The rows are grouped in 4 different ways at once. Each group adds its own fixed numbers to the row, and there is some noise. The rows also spread widely along 13 directions, which tell nothing about the answers.
In the rows, zero is written as 128.
Known rows, each followed by its group in each grouping:
[181  84 127 102 144 129 134 126 122  95  94 162 131 129  99 133 134 169
  95 114 101  95 137 151 107 170  98  98 148 155  98 108 135  89 134 106
 129 142 161 107 140 193 115 128 133]  S J (3) betem
[176 162 100  39 102 103 112 124 112 156 103  55 103 110 120  84 127 153
 132 159  96 119 141  83 161 119 119 139 163 154 159 110  51 115 111 146
 125 113  73 156 139  69 109 104 128]  E D (5) bamis
[196 126 141  50 121 111 162 142 108 101  78 121 113 106 120  93 155 187
 128 118 135  97 124  93 107 173 171 128 153 138  89 119 129 117 163 125
  93  98 170 151 174 130  65 142 113]  Y N (4) betem
[151 120 101 142  95 115 124  88 114 129  84 120 185 150  81 107 149 136
 124 189 159 145 138 138 150 166 110 111 149 148 123  69 112  51 140 100
 126 162 133 160 124 141 132 105 114]  M J (0) Nura
[170 146  85  81 112  90 108 102 130 148 130  85 150 156 134  96 112 144
 113 138 106 146 169 106 163 118  92  88 165 153 135  99  57  29 118 136
 161 154  50 169 100 156 139  94 123]  E N (3) Vetem
[191  86 114  61 125 152 141 123 148 104  96 118 125 111 117 109 133 143
 166 121  93  90 137 118  99 135 150 116 144 161  79 125 103  82 105 129
 129 137 152 151 116 173  97  96 130]  Y Z (2) Vetem
[189 168 138  65 124  89 123 187 115 109 117 114 108 148 152 112 138 172
 101 114 128 135 127 125 126 141 115 117 156 129 141 123  77 118 116 117
 117  92 102 157 163  99 106 137 138]  M Z (1) Nura
[127 131 113 190  79 117 101 158  99  88 133 125 173 116 122 158 145 135
 133 156 165 167 111 141 110 104 134 131 140  59 140 141 104 122 122 162
  98 127  72 154  65 114 154 131 155]  S D (0) pokud
[172 109  82  69 117 107 121  87 114 122  82 134 146  99 129 108 101 159
 116 136 110 124 143 104 130 162 108 107 167 162 108 135  90  54 142 163
 135 137  65 123  84 169 115 106 113]  E D (5) bamis
[120 129 175 101 147  89 138 171 108 107 130 188 118 127 155 130 108 165
  76 127  90 108 130 172 132 142 124  70 130  90 127 106  87  99 166 138
 154 120  93 145 106 163 124 145 129]  M D (2) pokud
[164  91 119  84 117 158 136 117 137 130  94 115 107  96 110 117 134 132
 154 171 107  60 131 137 117 157 143 158 129 174 119 139 122 150 124 146
 111 142 155 100 122 114 148 109 122]  Y J (4) pokud
[152 129  86 114 137 116 117 117 137 147 136 135 129 194 162 125  61 109
  79 138 125 113 176 169 153 153  80 111 149 183 130 124  92  64 133 138
 146 184  70 103  96 139 190  99  99]  Y J (1) pokud
[190 139 135 104 139 127 151 138 146 106 109 136  92 160 142 110 102 127
 119 103 167 134 151 139 122 168 150 156 151 172 114 139 120 126 161 122
  65 113 155 139 144 103 120 137 111]  Y N (2) bamis
[133 132 115  83 158  73 114 108  93 125 132 142 130 121 163 129  85 136
  94 110 103 102 137 128 122 124  97 122 144 102 105 173  74 127 127 175
 142 115  45 114  90  96 179 130  94]  Y J (3) Vetem
[124 132 128 112 146 104 102 131 129 155 142 135 103 151 148 132  72 118
  70 141  77 124 167 168 165 129  76 109 141 152 168 109  63  93 141 153
 155 143  49 108  78 115 194 105 131]  M D (4) bamis
[137 138 140  92 121 110 142 175 122  78 131 184 110 161 189 142  94 122
 127 126 186 118 104 206  75 157 160 137 113 129 144 161  88 152 140 173
 132 117 108 138  73 118 173 126 107]  M Z (2) Vetem
[177 103 160  82 134 132 138 163 120  75  99 148 107 117 119 129 160 159
 123 120 105 107 112 170  88 150 137 107 118 125 122  85 102 120 109  96
 132 120 191 146 138 167 106 121 143]  S Z (5) Vetem
[154 135  90 146 115 140 108 126  97 158 123  65 158 152 121 120  91 123
 157 136 137  79 131  80 121  90 114 167 145  88  98 180 102 159  89 150
 107 144  91 136 150  52 168 117 128]  Y D (2) betem
[156 123 111 145 131 120 121 110 118 108 108 119 170 159 103 117 119 118
 145 118 146 156 141 131 123 109 130 122 145 108  94 100  96  69 104  98
 109 132 129 174 119 130 129 106 129]  S D (0) bamis
[188 145 134 121 125 102 119 133 112 143 103 104 126 115  85 108 125 184
  94 120 112 138 153  62 168 150  99 130 200 129  95 128 121  88 163 133
  61  88 107 142 176 111  76 157 155]  M D (1) betem
[108  94 128  77 115 100 142  68 106 128  84 160 146 102 132 101 117 124
 127 197 118 103 123 175 122 175 147 122 117 170 144  94  89 102 184 169
 175 159  99 135  49 140 163  94  67]  E D (0) Nura
[188  90 115 180 124 170  97 123 165 141 141  75 107 101  72 151 127 106
 134 140  86 149 167 115 135 105  99 170 153 157 129 133 118 149 110 148
  43 115 144 114 106 107 165 119 192]  S N (1) Vetem
[153 126 141 109 118 109 132 147  89 118  99 140 132 115 119 120 138 186
 107 144 121 108 120 108 126 149 127 113 149  99 106 120 121 103 143 130
 117 130 106 142 140 135  95 132 137]  Y Z (1) bamis
[140 150 199  89 124 101 180 162 107 132 113 175 106 184 128  93 131 185
  67 151 145  86 127 168 155 188 165  74 124 128 132  55 130  72 204  96
 149 153 180 171 184 165  86 141 106]  M N (2) Vetem
[152 113 105 135  92 141 102 149 124 142 145  77 105 137 129 138 129 112
 107 171  94 110 151 162 134 116 108 122 112 150 185  88  91 129 106 150
 144 180 105 121  90 115 179  85 144]  Y Z (1) Vetem
[142 140 167 128 124 103 141 166 105 108 113 173 126 157 132 114 123 178
  74 144 147 123 129 143 144 178 127 102 152 115 118 101 131  81 184 118
 116 131 124 143 155 153 102 150 130]  Y D (4) pokud
[179 123 148 129 137 110 124 164 108  84 109 141 118  89 119 134 144 194
 101  94 104 138 131  84 121 138 112 123 170  85  89 158 119 131 151 147
  65  79 111 136 145 135  84 166 174]  Y N (5) betem
[155 125 143 138 123 149 130 177 113 154 136 106 105 157 138 124  95 150
 107 131  87  51 143 123 134 127 122 120 126 114 127 127 120 144 129 141
 135 177 126 111 163 111 141 122 154]  Y D (5) betem
[185  80 117 137 144 118 122 121 111  50  66 166 148 111 101 141 134 157
  91 110 128 158 127 153  95 180  72 131 142 146 102 117 129 107 125 102
  85 100 150 109 114 165 133 141 135]  Y D (4) bamis
[144 163 147 135 122  91 110 173  99 129 135 111 145 144 141 120 126 153
 139 153 131 138 123 111 138 105 102 163 158  82 129 170  80 167 106 142
  90  93  73 162 144  49 159 139 160]  Y N (1) Nura
[168 140 166 131  92 140 101 234 139 138 148 102  98 134 118 134 143 173
 139 164  80 116 145 117 159 110  98 157 169 126 171 135  89 144 119 141
  95 110  96 139 163 100 112 127 226]  Y D (1) betem
[135 131 124 170 120 105 101 141  97 112 118 105 128  85  85 157 167 151
  66 142 117 152 138 112 150 109  97 102 133  59 145  81 111 128 145 130
  96 120  92 155 117 123 115 148 163]  E J (2) bamis
[175 149 110 161 143 105 108 180 104  83 128 131 154 164 150 154  93 146
 105  64 156 161 125 118 105 107  98 119 145  64 101 172 105 122 115 134
  88 111  70 138 118 123 144 150 155]  E D (0) bamis
[167 161  90 115  67  98 124 122  91 127 103  68 124  98 106 108 167 163
  76 171 154 148 137  98 149 151 134 111 151 116 171  87 105 107 162 157
 105 129  90 160 118  99 109 135 117]  M N (4) Nura
[170 119 155 122 164  93 125 139  86 124 108 128  73  86 115 138 114 162
  10  90  60 104 154 119 141 153  89 107 130 108 137  99 116 174 178 148
 100  98 121  89 147  99 133 176 123]  M D (1) betem
[175 150 110  75  74 125 116 149  98 133 103 104 107 124 140 106 129 171
 136 178 152  84 104 103 128 170 127 166 162 158 153 165 109 155 130 174
 110 132  86 110 140  68 129 118 118]  Y Z (3) bamis
[136 151 122 102  93 121 152 141  93 138 140  95 102  86 155 116 128 145
  95 113 116  73 147  97 120  96 232  68 112  67 135 106 108 108 184 193
 154 170  92 155  93 137  88 120 100]  S D (3) betem

New rows. What belongs after each?
[152 161 126  65 113  79 121 158 124 114 140 155  91 139 198 123  72 137
  94 129 140 143 150 149 141 157 127 145 169 159 156 173  66 117 171 202
 109 100  25 118  68  93 150 132 107]  Y D (1) pokud
[182 130  78  90  56 119 146 101  82 109  58  67 153 111  96  89 171 151
 151 165 180 116 117 100 109 157 172 146 133 134 135  82 116 113 137 133
 109 146 155 165 139  91  95 110  86]  Y D (0) betem
[ 99 150 156 200 145 112 100 131  99 183 158 109 158 195 105 121  85 126
  86 174 115 115 141 139 183 103  70 116 130  79 136  89  90 114 124 112
 147 177  92 152 147  99 190 118 161]  E D (5) Vetem
[138 148 144 133 155  98 122 144 127 110 154 169 123 131 177 149  68 131
 101  88 154 149 141 123 108 127 149 133 165  92  81 193 103 118 158 189
  78  96  61 132  70 116 143 148 123]  S Z (1) pokud
[146 155 136 154 133 111 129 192 106  96 158 133 133 171 177 146 101 126
 114  86 161 125 123 150  91  97 157 113 107  57 115 154 107 135 111 141
 122 142 102 161 112 114 156 129 137]  Y Z (1) Vetem
[149 121  69 136 107 131 112 147  84  96 107  84 177 133 141 139 124 124
 148 118 152 105 105 144  63  89 133 121  84  55 127 136  91 153  69 139
 157 163  96 145  91 114 185 108 127]  E D (4) betem
[191  89  67 144  91 156 118 110 127 107  98  86 144  67  91 141 154 138
 117 124 111 112 148  95 109 128 150  87 128 120 111 123 132  98 135 162
 106 160 114 123  88 166 111 120 133]  M J (0) Nura
[141 109 176  99 146 126 151 142 141 109 120 164 115 145 135 111 110 119
 150 135 117 113 137 173 125 149 167 134 121 156 112 107  95 111 155 126
 122 126 166 150 113 132 139 110 120]  Y D (0) Vetem
[136  96 115 179  94 165 125 149 126 134 138 105 165 118 114 146 142 140
 150 157 100  92 130 131 102  87 162  92 112  71 112 120 130  95 110 143
 146 184 119 160  96 178 142  98 169]  S N (4) Nura
[141 113 131 161 146 112 131 103 104  86 112 150 119  75 128 141 117 117
 112 118 156 153 129 121 106 137 153 162 137  93 101 173 123 172 170 179
  49  82 107 130  71  85 154 160 118]  Y N (2) bamis
[143 117 112 155 103 136 124 145  90 116 124 106 153 154 112 140 144 149
  87 134 125  97 122 149 108 110 135  57 102  73 121  61 125  72 115 107
 173 193 141 158 122 185 132 102 126]  S Z (4) Vetem
[120 130 141 206 103 113  92 174 117 126 155 142 156 161 132 152 125 143
 102 187 128 165 140 163 153 124  78 128 152 103 166 124  98 113 135 145
 112 150  60 148  92 121 179 121 183]  Y N (1) Nura
[187 101  81 122  96 124  93 136 116  90 104 139 153  90 110 148 135 181
 100 139 133 142 123  98 114 163  67 124 184 137 111 182 127  99 134 180
  93 115  56  98  97 177 121 147 161]  E J (3) Vetem
[138 164 107 129 100  83 117 123  63 126 101 104 152 125 125 112 121 151
 115 154 169 119 102 111 126 127 121 140 136  70 143 142  90 144 124 157
 121 119  58 140 120  54 155 141 108]  M D (3) bamis
[144 155 124 113 133  91 137 142  85 114 122 137 103 136 173 131  86 140
  54 109 170 105 123 146 107 159 148 110 114  97 130 142 122 157 186 172
 122 134  96 109 111 104 158 156  81]  E D (4) pokud
[197 172 111 184  95 136 139 224 111  73 140  92 141 168 153 144 141 161
 130  62 199 143 129 104  75  92 183 113 120  36 114 158 140 135 112 125
  66 134 132 177 158 123  99 156 177]  Y N (1) betem
[126  99 106 145 106 114 120 135  74  90 112 144 148 115 137 155 129 147
  57 133 124 115 127 178  95 137 117  77 101  86 152  79 114  99 150 149
 170 174 103 120  68 177 158 121 106]  S D (4) betem
[154 154 133  96 104  81 173 128  69  88  86 160 142 102 157 105 132 182
  98 111 191 111  97 100  95 176 219  95 125  73  93 155 142 124 212 183
 106 111 107 160 116 125  82 168  67]  M N (0) Nura
[156  83 174 133 159 101 121 183 126  47 114 209 108 116 138 166 132 170
  82 115 102 156 131 195  97 169  66 132 142 132 129 131 107 146 148 121
  98  85 134 112 107 161 145 159 169]  Y N (2) betem
[174 139  76 139  97 133 108 125 133 150 138  64 132 169 129 115 106 120
 108 141 121 119 171 120 155 118 105 115 142 149 139 105 100  81 116 135
 120 181  98 132 116 110 161  96 120]  Y N (0) pokud
[159 101 111  83 131 114  97 135 116 105 106 119 149  74 118 136 134 161
 150 123  64 106 115  97 112 104 101 121 156  95  87 164  72 123  83 162
 118  93  68 129  91 116 134 122 150]  M Z (0) pokud
[160 146 135  63 125  71 139 146  76  89  96 140 155 111 146 107 134 186
 113  97 118 110 110 107 108 126 152  77 135  67 102 131  72  89 129 141
 156 107  81 169 125 140 100 147 108]  M D (3) Vetem
[181  95  76 144  93 157  98 161 112 106 112  68 128  79 108 160 155 141
 115 129  63 103 135 125  98  85 109  85 100  88 152 107 101 126  68 147
 142 167  92 125  84 152 145 103 172]  M Z (1) bamis
[148  84 125  52  77 124 123 157 128  87  84 156 144 110 141 121 150 158
 176 192  86 104 114 187 105 159 119 124 134 172 158 109  70  83 108 140
 175 144 101 133  71 164 138  88 137]  Y D (0) pokud
[129 145 164 129 139 101 134 168  95 116 115 135 165 150 141 120 120 145
 175 130 140 112 107 129 102  97 155 154 130  55 101 154  85 155  95 118
 117 109 118 181 148  75 141 133 150]  Y D (1) betem
[148 181 167 184 146 117 153 143 119 146 149 123 119 186 118 117  97 142
  86 110 208 138 138  97 149 137 171 133 143  77  85 131 157 130 195 126
  48 126 152 178 180  93 109 168 132]  E N (2) Vetem
[174 118  80 109  92 132 115 124  91 136 103  59 130  77 114 123 140 160
 110 143  72  73 134  80 129 110 123  96 127  95 131 115  97 121 105 158
 137 163  89 124 120 118 123 113 128]  Y D (5) pokud
[238 128  68  36  90 140 145 151 136  94  80 106 121 150 151  97 112 158
 163 103 159 105 130 124  76 171 147 152 147 193 126 175 104 120 103 141
 107 120 135 124 142 126 116 120 118]  M N (1) betem
[197 135 103 123 114 111 125 157  97 113 114 107 126 151 130 126 121 179
  58 105 117 119 151 112 132 152  91  88 139 127 126 110 126  89 144 127
 121 158 109 124 151 154 121 137 127]  Y N (1) Vetem
[177 156 158  55 152  76 120 177 119 128 145 120  73 137 161 117 107 158
  76  93  76 127 156 116 157 128 107 119 162 136 134 136  60 126 149 152
 113  87  80 132 137  87 129 142 128]  Y N (0) Vetem
[136 129 109 193 114 154 141 101 130 153 152 104 153 182 128 120  84  88
 133 133 174 105 153 131 140 115 180 120 113 113  96 124 139  95 159 150
 105 199 137 151 100 121 170 100 108]  Y N (0) Vetem
[171 108  95 132 132 106  84 126 100  98 104 119 160 105 114 147 110 140
 130 117 121 142 111 106 100 120  70 178 166  98  97 195  91 170  87 156
  68  76  77 100 104  68 182 150 136]  S D (0) pokud
[136 125 142 143 145  79 135  70 107 113 108 120 162 115  94 104 140 112
 102 132 130 186 160 127 150 113 135 107 136  97 105  52  74  59 150 102
 105 114 127 202 101 125 129 123 110]  Y D (1) Vetem
[130 146 148 169 151  77 124 107 112 116 128 138 156 148 105 121 124 133
  95 125 146 201 163 118 172 121 113 117 165  97  98  90  94  60 166 113
  74 105  99 186 106 116 122 135 131]  Y N (0) bamis
[131 143 170 151 122 110 105 216 106 103 158 134 110 110 150 161 134 168
 118 124 102 129 123 119 124  92 119 134 145  55 134 163  97 161 129 168
  95  94  67 143 113  99 129 142 198]  Y Z (1) betem
[173 134 108 112 131  95 123 127 112 117 110 136 147 188 137 112  94 155
  82 123 151 142 149 138 146 175  78 122 166 163 113 120 108  73 146 117
 109 143 107 126 138 126 144 129 102]  Y N (0) pokud
[127 144 166 125 151 110 111 177 140 143 141 170 157 201 151 120  65 153
 152 149 116 106 124 154 155 134  79 138 174 119 105 165  73  98  97 116
 128 123  79 140 145 112 169 126 175]  M D (5) pokud
